Every row belongs to one group in each of 4 separate groupings. Each group adds its own fixed numbers to the row, and there is some noise. The rows also spread widely along 12 directions, which tell nothing about the answers.
Some rows, each with its group in each grouping after it:
[  1  11  -5  -3  -2 -10  -7   3  -3   7  -1   8   1   4  -1 -12  -7  -5
  -9   4 -14 -10   4 -10  -4   0  -6  -1 -11   2   3   4   0] | miko k_729 k_910 k_534
[ 13   9   4 -19  20  -7  -3 -24  -6 -23   7  -7 -17   1  19  19   5  14
 -24   6  25  -4  12  31  11  -1 -18 -22 -17   7   3  -9   5] | mot k_809 k_218 k_217
[ -1 -10   6  -7   2 -20  -2   5  -7  -4 -11   0   2   5   5   0  11  -6
 -17   7  -4  -5  14  -8   9   3 -14  -1  -5 -13  19  -7   0] | miko k_809 k_59 k_807
[-14   2  -4   8 -15  20  -7   5   3  23   7  -4   1  -6   1 -16  -2  -7
  -2   2 -12  17  -9 -17   3  16   6 -10   8  -5  -1   6 -12] | maku k_792 k_910 k_406
[ 19  -6  11   0   5 -14   9   3  -1  -6   5  24  -9   1  -6   0  -8  -4
   6   2  13   7  17   7   2 -19   6  -4  12   3   2  10  12] | tuvo k_791 k_59 k_807
[ -4 -23  -1   2   1   1  -3  -7  -8   1   0  10  -6 -15   0   1   1  -1
   3  -5   3 -10  10 -15   2  -3  -1  12  13  -6  -3   3 -13] | moti k_729 k_724 k_534
[  8  -4  -8  10   2  -9  -9   8  -4 -10 -10   7   4   3   3 -13   2  -6
 -12   1 -10  -6  10 -10   5  -3 -12   2   0  -1   8   2   8] | mot k_792 k_846 k_406
[ -9  -9  11  -6  -2 -22  -1   4 -17  -1  -1  -1   5  11  -8  12   2   0
 -10   4  -2 -19   8 -17   6   4 -12  14  -9 -22  14  -1  -1] | tuvo k_791 k_218 k_472
[  4 -29  -4 -15  -1  15   3  -5  -1 -10  -4   1   5  -8   0  -2   6  13
   9 -14  11  -7  -2   7   7  -2  -7  -3   9  13   2   1  -6] | maku k_809 k_724 k_217
[  3 -18   9 -17  14 -16  26  -9  -6  -9   6 -12   3  -3   8  23  13  17
  -2 -15   1 -18  23  15  11 -10 -11   8 -10   6  -8   7  -6] | moti k_791 k_846 k_472
[  1  -1  17 -14   7   3  25 -10  -1  13  27  -2 -10  -8   4  13  -7   8
   0  -6  12   4  17  20   7  -4   2  -9  -3   0  -7  20  -5] | mot k_791 k_59 k_807
[ 19  10  -3  15  -2   7  -6  12   5 -10 -13  -3   9   6   7 -15 -11 -10
   1   5  -8  11   1  10   1  -7  -2  -7   3   2   2  11  20] | maku k_791 k_910 k_534
[ 5  3  0  4  1  5 -7 -2  2  3  7  2 -6  0  1 -1 -5 -2  0  9  3 11  0  1
 -4  3  7 -4  5  0 -1  2  0] | mot k_791 k_724 k_534
[ 32 -26  -2   6   0   1   7  11   3 -20 -25  -4   1   4 -11  -3  30   8
  -1   0   3   7   7 -18  11  -5  19  18  29  -8  13 -23   1] | mot k_729 k_218 k_534
[  3   0  -8  11  -3   0  -6   5  -1   2   3  -9   1  -1   0   4  15   7
  -2   5 -10   4  -5 -25  -4   5  21  15   9   2 -12  -5 -15] | mot k_791 k_724 k_534
[  1   9 -18 -10   5   1 -11 -15  -4  -7   7  10 -11  -7   0   2   3  15
   6  -8  -2 -19 -14  -9 -15  -7   3   7  -2  22 -19  -8 -18] | maku k_729 k_218 k_534
[  1   9  -2 -10  12 -19   6  -8   1   1  14   4 -10   3   4  11   7   6
  -9   4  -2   0  11   3  -3  -3   1  -3  -6   5  -5  -6  -4] | mot k_792 k_846 k_472
[ -5   0   4 -13  -6   9  -3 -10  -5   6  22   8  -9   4  -7   4  -6   7
  -3  -5  13   1 -16  -2   0   6   1 -16  -1  13  -9   2  -4] | maku k_792 k_218 k_534
[  4 -13  -5  -6   4   4   2   2   5  -9 -12 -16   7  -1  10  -2  11   4
   4  -5  -6   3   2  11   3   0  -3  -2  -1   8   2  -1  -1] | moti k_791 k_724 k_406
[ -2  -1 -11   3  -1  -6 -13  -2  -4   3  -3   4  -3  -3  -1   0   7  -3
   7   4  -6   1  -6 -14  -5  -2   8   6  10   0  -7  -5 -12] | tuvo k_791 k_218 k_472
[-14  16   4   3  -7  13 -25 -10  -2  13  16  -3 -11   4  -4   3  -2  -1
 -18  18  11  17 -16 -12  -2  22   9 -12  -1 -10  -3 -10  -4] | mot k_729 k_724 k_472
[ -2   7   4   8  -1  -1   3   1  -3   5   6   1  -4  -4   1   1   0   3
  -6   1  -6  -2   8 -12  -4  -1   4   8  -3  -9  -3   9  -7] | maku k_729 k_59 k_406
[ -5  -5  14 -12   4 -10   7  -2   0   2   3   4  -1   9  -2   3 -11 -15
  -1  -2   8   6   5  19   3  -1 -12 -19  -5  -4  14  11  17] | miko k_792 k_218 k_807
[  5  -6  -7  -5  -1   4  -2   0   2   7  -4  -8   4  -3   5 -10   5  -6
   6  -2 -11   4  -2   2  -1   2  -2  -8   3   6  -1   7  -9] | miko k_791 k_218 k_534
[ -8 -10   1 -10   5  -9   9  -7  -5   5   5 -12  -4  -2   4  10   6  -3
   1 -11  -1  -6   1   3  -1   2  -3  -7  -5   3  -9  12  -9] | mot k_729 k_218 k_406
[ -1 -28  -5 -34   4  -6  20   5  10   8  -9   4   8  -7  -4  -7  11  10
  16 -13 -13  -9  13   6  -1  -6  -4   4   8   0  14  -9 -17] | tuvo k_809 k_724 k_472
[  7  20  -8 -15   9  -1  13   3  13   1   0  -3   4  -1   4  -4  -1  16
   6  -5 -14  -8   9  16  -6  -9   3   5 -11  10   0  -1  -2] | miko k_809 k_910 k_807
[  5   6   6  -5  -1  -5   4   4  -2   7   8   3   1   6  -9   0   2   6
  -8   5  -3  -2   9 -12   4   2   4  10   0 -11  12  -4  -4] | mot k_791 k_218 k_807
[  2   0 -19   1   0  -1 -25  -3 -13 -11  -6  15   2  -3   0 -13  -1  10
  -3   1 -14 -32  -3 -22  -7  -4 -13  24  -8   6   2  -7 -11] | miko k_791 k_724 k_534
[ 12   4   4 -10   0  -4   4   3   2  -1  -4  -9   4   9  -1  -3   2  -2
 -13   0  -5   3   3   2   3   2  -4 -13  -5  -1   5   1   5] | maku k_729 k_218 k_534
[  3  14   3   7   3  -5  -6  -8  -6   5  20  10 -16  -3   3   7  -1   0
 -10  10   9   8   4  -9  -1  -1  10  -4   2   4 -12   5  -6] | mot k_791 k_59 k_807
[ 13 -31  -1  -9   2  -4  -5 -23  -9   7  13  11 -26 -21   8   6  22  -4
 -19   5  17  16  14 -14  16   1   4 -27  21  15 -15  -4 -25] | miko k_729 k_724 k_534
[ -4  10  -6  -9   3  -3   3   0   4   3   8   6  -3   0  -3   3 -11   7
  12 -10  -1  -8  -6  11 -12  -8   3  -2  -6  10 -11  10  -1] | tuvo k_809 k_218 k_406
[  9   3   2   7  -8   8   1  16   9   4  -4   4  10   7 -10 -14   0  -1
  10   3  -5  13  -4  -8  -6  -2  17  11   9  -3   5   3   4] | moti k_791 k_59 k_217
[  9  -1  -8 -14  -2  13  11   8   8   3  -2 -18  12  -4   7 -11   9  16
   0 -14  -9  -4  -1  10   6   1   2  -6  -5  11  -9   7  -9] | tuvo k_809 k_59 k_217
[  7  -8  -1   0 -17   5  -7   9  -4   4   7   9   5   7 -11 -15   5  -2
  -7  -8   5   4 -15 -19   9   4   9 -13   7  20 -13  10   8] | miko k_792 k_59 k_807
[ 21   3  -1   0  -2 -12  -4  10   0 -20  -5  -2  -2  17   0   4  12   3
 -12   3  11   6 -10  -5   2  -3  12 -10   1  18 -10  -8  15] | mot k_809 k_59 k_534

New rows, each followed by its group in each grouping:
[  2   7  -3  24  -1  13 -17   0  -6 -10  -4  -3  -2  -3   3   0  -8   0
  -3   4   3  -3  -5  -5   3   3   0  11   6 -17  -1   4   7] | tuvo k_792 k_218 k_534
[  5  -3   9  -7   6  -9   2 -13  -8  -3  18  -1 -11  -2   5  21   5  13
 -21   1  15  -4  10  -2   8   2  -1  -9  -6   6 -12   3  -5] | miko k_809 k_724 k_534
[ -7  -3   4   6  -8  -6 -13   6  -3   1  -6   6   0  10   0  -6  -2 -21
  -6  11   1  15  -6  -8   0   7  -3 -15   4  -9   9   1  11] | maku k_792 k_59 k_472
[ 19  25  -1  -5   2   5   2   2   9  -3   4 -15   6  10   8  -5   2  10
  -9   1  -5   8  -5  19   0   0   6 -11 -15  16 -14   8  12] | miko k_791 k_59 k_472
[-15  -5  -4  -7   3  11   2  -5   8  12   0  -5   2 -13   3  -4  -3  -4
  15  -7  -7   5  -1   7  -8   0   4   0   5   0  -4   7 -10] | moti k_729 k_724 k_807
[ -4   3   5  -6   1  -1   6  11   4   2  -5   4   9   7 -11  -7  -7   3
   6  -1  -9  -8   4   0  -2  -1  -2  14   0 -19  22  -3   4] | tuvo k_792 k_218 k_807
[ -8   9   1  -2   4 -15   3   9   5  -7  -8  -6  10  16  -5   9   1  -4
   9  -2  -7  -1  -7   2 -10  -4   8  10  -4  -3   7  -5  13] | moti k_792 k_218 k_807
[ 13  -1   4 -16   3 -18   6  12   5 -15  -8 -10   9  18   1   5   7   8
 -14  -2  -2  -4   2  11   3  -2  -4 -12 -14  10   5  -6  16] | tuvo k_809 k_724 k_406
[  5  23  -3   4  -1   6  -3   3   3   8   7  -7   4   1   1  -5  -3   8
  -7   6 -15   1   0  -9  -5   3   6   6  -7  -7  -1   2 -10] | maku k_791 k_218 k_534
[-18   6 -13 -15  -3  -9  -3   8   5  17  -1  -1   5  -2   2  -8   1  -3
   9  -4 -21  -8  -8  -6 -14   3   0   1  -8   0  -4   1 -17] | tuvo k_809 k_59 k_472
[-16  19  -2   1   1   4  -5   1   3  16   1  -6   5  -5   2  -5  -5   1
   2   8 -20  -4   5  -8  -6   7  -3  19  -6 -24  15  -4 -16] | moti k_791 k_218 k_807
[-12   9   9  -2  -4  13  -9  -9  -5   3   7 -16  -5   4   8   8   3   4
 -11  14   6  12  -7   4   8  19  -4  -9  -6 -12   9 -10  -4] | maku k_791 k_910 k_472
[ 4  2 -1  6  0  2  2  4  3  0 -7 -6  8  3 -1  0  1 -2  8  0 -9  4  1 -1
 -3 -3  5  7  6 -8  3  5  0] | maku k_791 k_218 k_472
[ -2   6   0  -1  -2  -4 -16  -3  -4  -1   4  -2  -2   5   6   1  -2  -4
 -12  11   0   5  -5  -5  -2   7  -2  -8  -6   2  -2  -4  -1] | moti k_791 k_724 k_534
[ 15 -13  11  -7   3 -14   6  -9 -11 -19  12  14 -19   5  -6  21  11  10
  -6  -2  27  -1  -1  -6   0 -10  11  -4   8  16 -13  -6   3] | maku k_729 k_59 k_534
[ 10  16 -28  -7   9  -5  -6  -1   7   3 -11  -5   0  -9  12 -18  13   5
  -5  -4 -31 -12   4 -10  -8  -5   0   5  -6  11  -8  -5 -20] | mot k_729 k_218 k_406
[ 11  32  -7   8  -2  -7 -32   1  -2 -12  -4  16  -7  17  -8  -7  -8  -4
 -15  17   2   2 -17 -15 -14   1   5  -4  -5   4   1 -16  14] | maku k_729 k_218 k_534
[-15  -9   4  -2 -10  10   6   6   1  27  14   2   5  -6 -11  -7  -9  -9
   9 -10  -4   7  -5  -8   2   5   7  -6  12  -8  -4  19  -8] | tuvo k_792 k_218 k_807
[ 13  -4 -12   2  -1  -2   0  11   6  -8 -16   5   9   2  -2 -14  10   4
  12  -2 -14  -5   1 -10  -5 -11   9  19   8   5   0  -6  -1] | moti k_791 k_59 k_472
[ -2  12  15  -3   5 -16  10  -2   1  10  18   9 -11   6  -7  12 -10  -3
  -5   6   8   5   9   2  -7  -3  10  -2  -4  -9  -4  10   6] | mot k_729 k_59 k_472
[ 10  -7  14  -9   9   3  30  -7   3  -4  20  -8  -4  -3  -1  22  16  27
  -5 -10  11   4  16   9  12  -6  12   5   5   6  -7  -3  -5] | maku k_792 k_846 k_807
[ -1  21   2  11   1  10 -16  -8   1   6  10   8 -11   1   4  -3 -11  -2
 -12  17   6  14  -2   3   4   9   1 -10  -1  -8   2  -1   9] | miko k_792 k_910 k_472
[-6  3  4  1  1  2  6 -2  1  8  7 -6 -1 -3  4  5 -5 -1  6 -1 -6  5  5  5
 -4  1 -1 -2 -2 -7  1 13 -6] | maku k_791 k_218 k_406
[  6   3  -6  -1   7  -9   7  -4   1   1  10   3 -10  -2   1   9   5   3
   2  -3  -2   0   1  -3  -6  -6  13   2   6   8 -12   1  -8] | mot k_792 k_218 k_534
[ 4  7 -1  2 -2  4 -2  7  4 -4 -2  6  1  9 -5 -9 -6  4  9  3 -3  0 -4  2
 -6 -1  6  8  0  2 10 -3  9] | mot k_791 k_910 k_406
[-15  -9  -4  -7  10  -1   2  -8   0   5  -1   7  -6 -10   2   3  -7  -5
  20  -4  -5  -7   5  12  -8  -5  -8   6   7 -13   9   4  -9] | tuvo k_792 k_218 k_472
[  5 -21  -1 -11   5   8   5 -20  -9 -11  13  -2 -14  -7   4  15  10  13
   1 -15  20  -8  -4  11   9  -2  -2  -9   6  19 -16   3  -7] | miko k_792 k_218 k_534
[  0   6  -2   2   6  -5 -11 -22  -8   8  22  11 -18 -13   6  12  -2   0
 -15   5  12   4   6  -6  -1  -2   5 -12  -1  11 -22  11 -12] | miko k_729 k_724 k_217
[ -7  -7  -5  -9   7 -11  -5  -6  -7 -12  -9   8  -2   1  11  -2  -6 -11
   3  -1  -2 -11   4  13   1  -5 -22 -11  -7   4   9   2   8] | maku k_792 k_910 k_472
[ 14  24 -10   4   6  23 -13  -7   8  -1  -1   7  -7  -8   4 -22 -15   9
  -5   3  -4  -3   4  12  -1  -2  -6   0  -3  -3   5   3   3] | mot k_729 k_218 k_406
[ -6 -16  15  -2   5   0  15  -5  -3  -4  10 -12  -1   0   2  21  -2   3
  10  -9  14   3   4  19   2  -3  -1  -1   0   0  -8  14   4] | moti k_791 k_846 k_534
[ 13 -30  11  -9   6  -9   8  -3   3  -5  -8  14 -11   2 -10   2  12  -6
   2   5  16  18  15   4   8  -5   3  -7  24  -8  18 -15   4] | mot k_729 k_846 k_472
[-13  -6   2  -6  -2 -18 -19 -12 -21   5   9  13  -4  -1   2   4  -2  -3
 -20  10  -3 -20   9 -22   4   7 -20   5 -13  -9   9  -1 -11] | miko k_791 k_724 k_472
[ 10  22 -13 -14   2  -9  12  12   8   4  -4 -27  25  12   3  -7  10  13
  -4 -10 -34 -16  -2   2  -8  -2   4   7 -26  14  -8   9  -6] | miko k_791 k_218 k_217
[-2 -3  1 -2 -2  8 -5  4  3 -3  0  2  7  6 -5 -3 -3  3  1  2  1  4 -6 -1
 -3  4  2  1  2 -2 11 -2  5] | maku k_792 k_724 k_217
[ -4  -9   8  -2 -14   5  -7   7  -8   1  11   4   8  11 -14   0 -11   2
   2  -5   9  -6 -17  -8  -1   5   2  -3  -2   7  -6  10   8] | tuvo k_791 k_724 k_534
[ -6  -4  10 -10  -1 -11  -5  -2  -7 -10   2  -6   2  17  -4  14   9   3
  -8   5   8   2  -9   1   0   7  -5  -6  -8   1   7 -11   7] | maku k_791 k_846 k_472
[ -4  -7  -5  -6   2  -3  -5  -3  -2  -6   0   4  -1   1  -1   1  11   7
  -1  -1   1  -3   0  -5   0   0  -2   6   2   5   5 -12  -7] | moti k_792 k_846 k_217
[ -4  14  10  15  -5   4 -24  -8 -10  -5  16  -7  -7  10   2  12  -3  -6
 -20  13  22  21 -15  -1   6  13   4 -22  -2   4 -12   2  16] | mot k_791 k_846 k_807
[ 13   9  -1   1   5   5  -3   2   1  -8  -4   0   8  -1   2  -7   0  19
 -17  -1  -8 -17  17   0  10  -2 -13  14 -10  -9   6  -2   4] | miko k_809 k_846 k_472
[ -1   1   6   8 -13  20   3  17   4   9  -5 -20  13   5  -5 -15   7   7
 -10  -3 -12   2  -3 -13   7  16   7  10  -1 -17   8   5  -1] | mot k_729 k_59 k_406
[  2   5 -10 -27  -4   6   7  12  11  10  -8   3  20  10 -12 -25  -4  10
  15 -10 -27 -16  -6   1 -10  -2  -6   9  -8   3  18  -4  -7] | maku k_791 k_218 k_472
[ -8  -8   2   3   4  -3   1   2   3   4  -8  -6   2   1   5  -1  -9 -25
  11   0   0  16   3  17  -2   1  -5 -15   7 -12  12  16  10] | mot k_792 k_218 k_217
[ 16 -34  -4 -24   6  -4  11  -2  -7  -9  -8  16   3  -8  -3 -15   2  10
  -1 -15  -3 -30  19  -2  10 -11 -20   7   2   6  14   1  -6] | mot k_729 k_724 k_534
[ -4  -5  -8  -3   4  -9  -4   6  10   5  -9   7   0  -5   1  -3   0 -12
  14   5  -7  14   3   0 -10  -6   8  -3  14  -3   6  -4  -3] | tuvo k_809 k_724 k_807
[ -4   9   0   7 -13  19 -22   3  -3   3   3   8  -2   3  -5 -15  -4  -2
  -1  12   4  13 -17 -14  -1  10   5  -2   7  -4   8  -6   0] | maku k_791 k_59 k_807
[ 11   4  10   6  -9   8   1   8  -3  -3  14   0   7   6  -7   3  -9  18
 -16  -8  10  -7  -1  -7  10   1   6  -2  -5   7 -16  17  13] | tuvo k_809 k_724 k_406
[ 1  0 -2 -9  3 -4  1  3  3  2 -2 -2  4  2  2 -9 -5 -3 -3 -2 -9 -5  6  6
 -4  0 -6 -5 -8  1  7  6  3] | mot k_729 k_724 k_406
[  9  -7   1   3   4   7   8  -1   0   6   6  -7  -1  -8   8  -5   4   1
 -14  -1  -2   8  16   2  14   3  -5 -10   5  -5  -2   8  -5] | mot k_792 k_846 k_534
[  2 -17   2   4   4  17  15  -1   5   7   3   6  -6 -16  -6   0  -3   6
  22  -8   2   4   9   4   1  -7  10  15  24 -16   4   4 -12] | tuvo k_792 k_218 k_534
[  6 -15   2   6  -2   3  -1   7  -2 -14 -10   2   5   2  -3   0   6   8
  -1  -6   5  -4   5  -5   6  -3  -4   6   8  -1   7  -3   6] | maku k_809 k_846 k_406
[  2   9  -1  17 -11  22 -14  -2  -6   2  11   3  -3   0  -7  -3  -3  12
  -2   5   9   4 -13 -16   6   9  15   9   9   0 -12   2   1] | mot k_791 k_910 k_472
[-12  -8  -2   2   2  -1 -10  -5  -4  -5  -4   2  -3  -4   1   5   0  -1
   5  -2   0  -6  -3  -6  -6   0  -1   8   1  -1  -1  -1  -3] | moti k_729 k_724 k_406
[-12  13  15  -9  -5  -3 -17   4   2   0   6  -1   3  28 -13   1 -19 -15
  -4  10  17  15 -22  14 -13  13   1 -22 -13  -1  14   1  30] | mot k_729 k_724 k_217
[  4 -11  -6 -15   2   1   3  -2  -1   2   9  13  -5  -4  -3  -8   0   7
   1  -8   1  -8   3   2   2  -5  -6  -6   3  12  -3  -2  -8] | tuvo k_792 k_846 k_534
[ 18   5  -1  11   5 -14   4  20   5 -10 -25  -3  14   6   8 -15  -4 -14
   1   8 -24   1  20   3  -4 -12  -9  11  -3 -17  20   8  12] | maku k_791 k_59 k_534
[  0   7  -2  13  12 -16   0   2   9  -3 -11  -9  -1  -5  15   8   6 -14
  -1  10  -9  21  17   7  -3  -8   3  -6   9 -11   3   0   1] | maku k_809 k_846 k_807
[-13  11 -20  -6  -1   7 -14 -10   6  28  16  15  -7 -18   1 -17 -15  -9
  15  -5 -17  -1 -12  -7 -23  -3   8  -8   1  20 -24  18 -22] | miko k_729 k_724 k_534
[  5  12  -7  -7   1  -9  -8  -2   4   5   7  -3  -6   5   4   2  16   4
  -9  14 -10  16  -3 -12  -8   5  11  -6   1   8  -3 -20 -17] | maku k_791 k_846 k_534
[-17 -14  15 -13   4 -21  27  -2 -13   2  15  -6   2   3  -1  27  -2   8
   1 -17   4 -23  12   5   6  -3  -6   5 -14  -2 -10  18   2] | tuvo k_792 k_910 k_472
[-13  22  -4  -4   0 -16  -6   1  -2  15   9  -6   4   4  -2   4  -6  -7
  -6  -2 -14  -6  -8  -9 -12   1   4  -5 -15   2 -14  10  -4] | tuvo k_729 k_218 k_807
[ -5  25  -2 -24   9  -7   9   0   8  14   6 -12   6   7   3  -4  -3   9
  -4   5 -21  -9   8  12  -8   5  -7   3 -22  -9  13  -3 -12] | mot k_791 k_218 k_472
[ 14  -6   5   4  -6   0   8  13   1  -2  -2  -9   6   7  -3  -4  16   7
 -13   0  -6   4   3 -14  11   5   9   5   4  -3   2  -2   0] | miko k_792 k_59 k_534
[-14   4  -1  -1  -3  -5 -18  -5 -10  -2   3  10  -6   6  -3   3  -8  -4
   2   5   4  -9 -10  -7  -7   3  -9   1  -7  -1   4  -1   0] | moti k_791 k_218 k_406
[-3 -4 -5 -4 -4  1  0  2 -5  8  3  1  1 -1  1 -8 -2 -2  4 -2 -7 -5 -1 -9
  1  4 -2 -1  0  4 -2  6 -8] | mot k_791 k_910 k_534
[-14 -12   4   7 -26  21 -17  12  -7  26  10  14  14   3 -24 -27 -11  -5
   2  -3  -5  -1 -12 -31   5  14  -1   5   9  -9  10  11  -3] | miko k_791 k_846 k_807
[  0  -8 -17 -10   5   1   5  -1   6  12  -6  13  -4 -18   1 -19   5   0
  18  -7 -19  -9   9  -9  -9  -9   5  14  13   0   0   0 -23] | mot k_729 k_59 k_472
[  8 -24   2   0  -9  -5   3   4  -8   8   1  -1  -1  -5  -6  -3  26   6
 -20  -2  -3   2  12 -30  17   6   5   0  13  -4  -1  -7 -16] | tuvo k_729 k_846 k_406
[ -2  -9  -3   8   5 -19  -6  -4 -10  -3   3  16  -7  -5   1   6   3  -1
  -7   3  -6 -13  15 -18  -2  -5  -4  14   0  -5   3   2  -5] | miko k_792 k_724 k_406
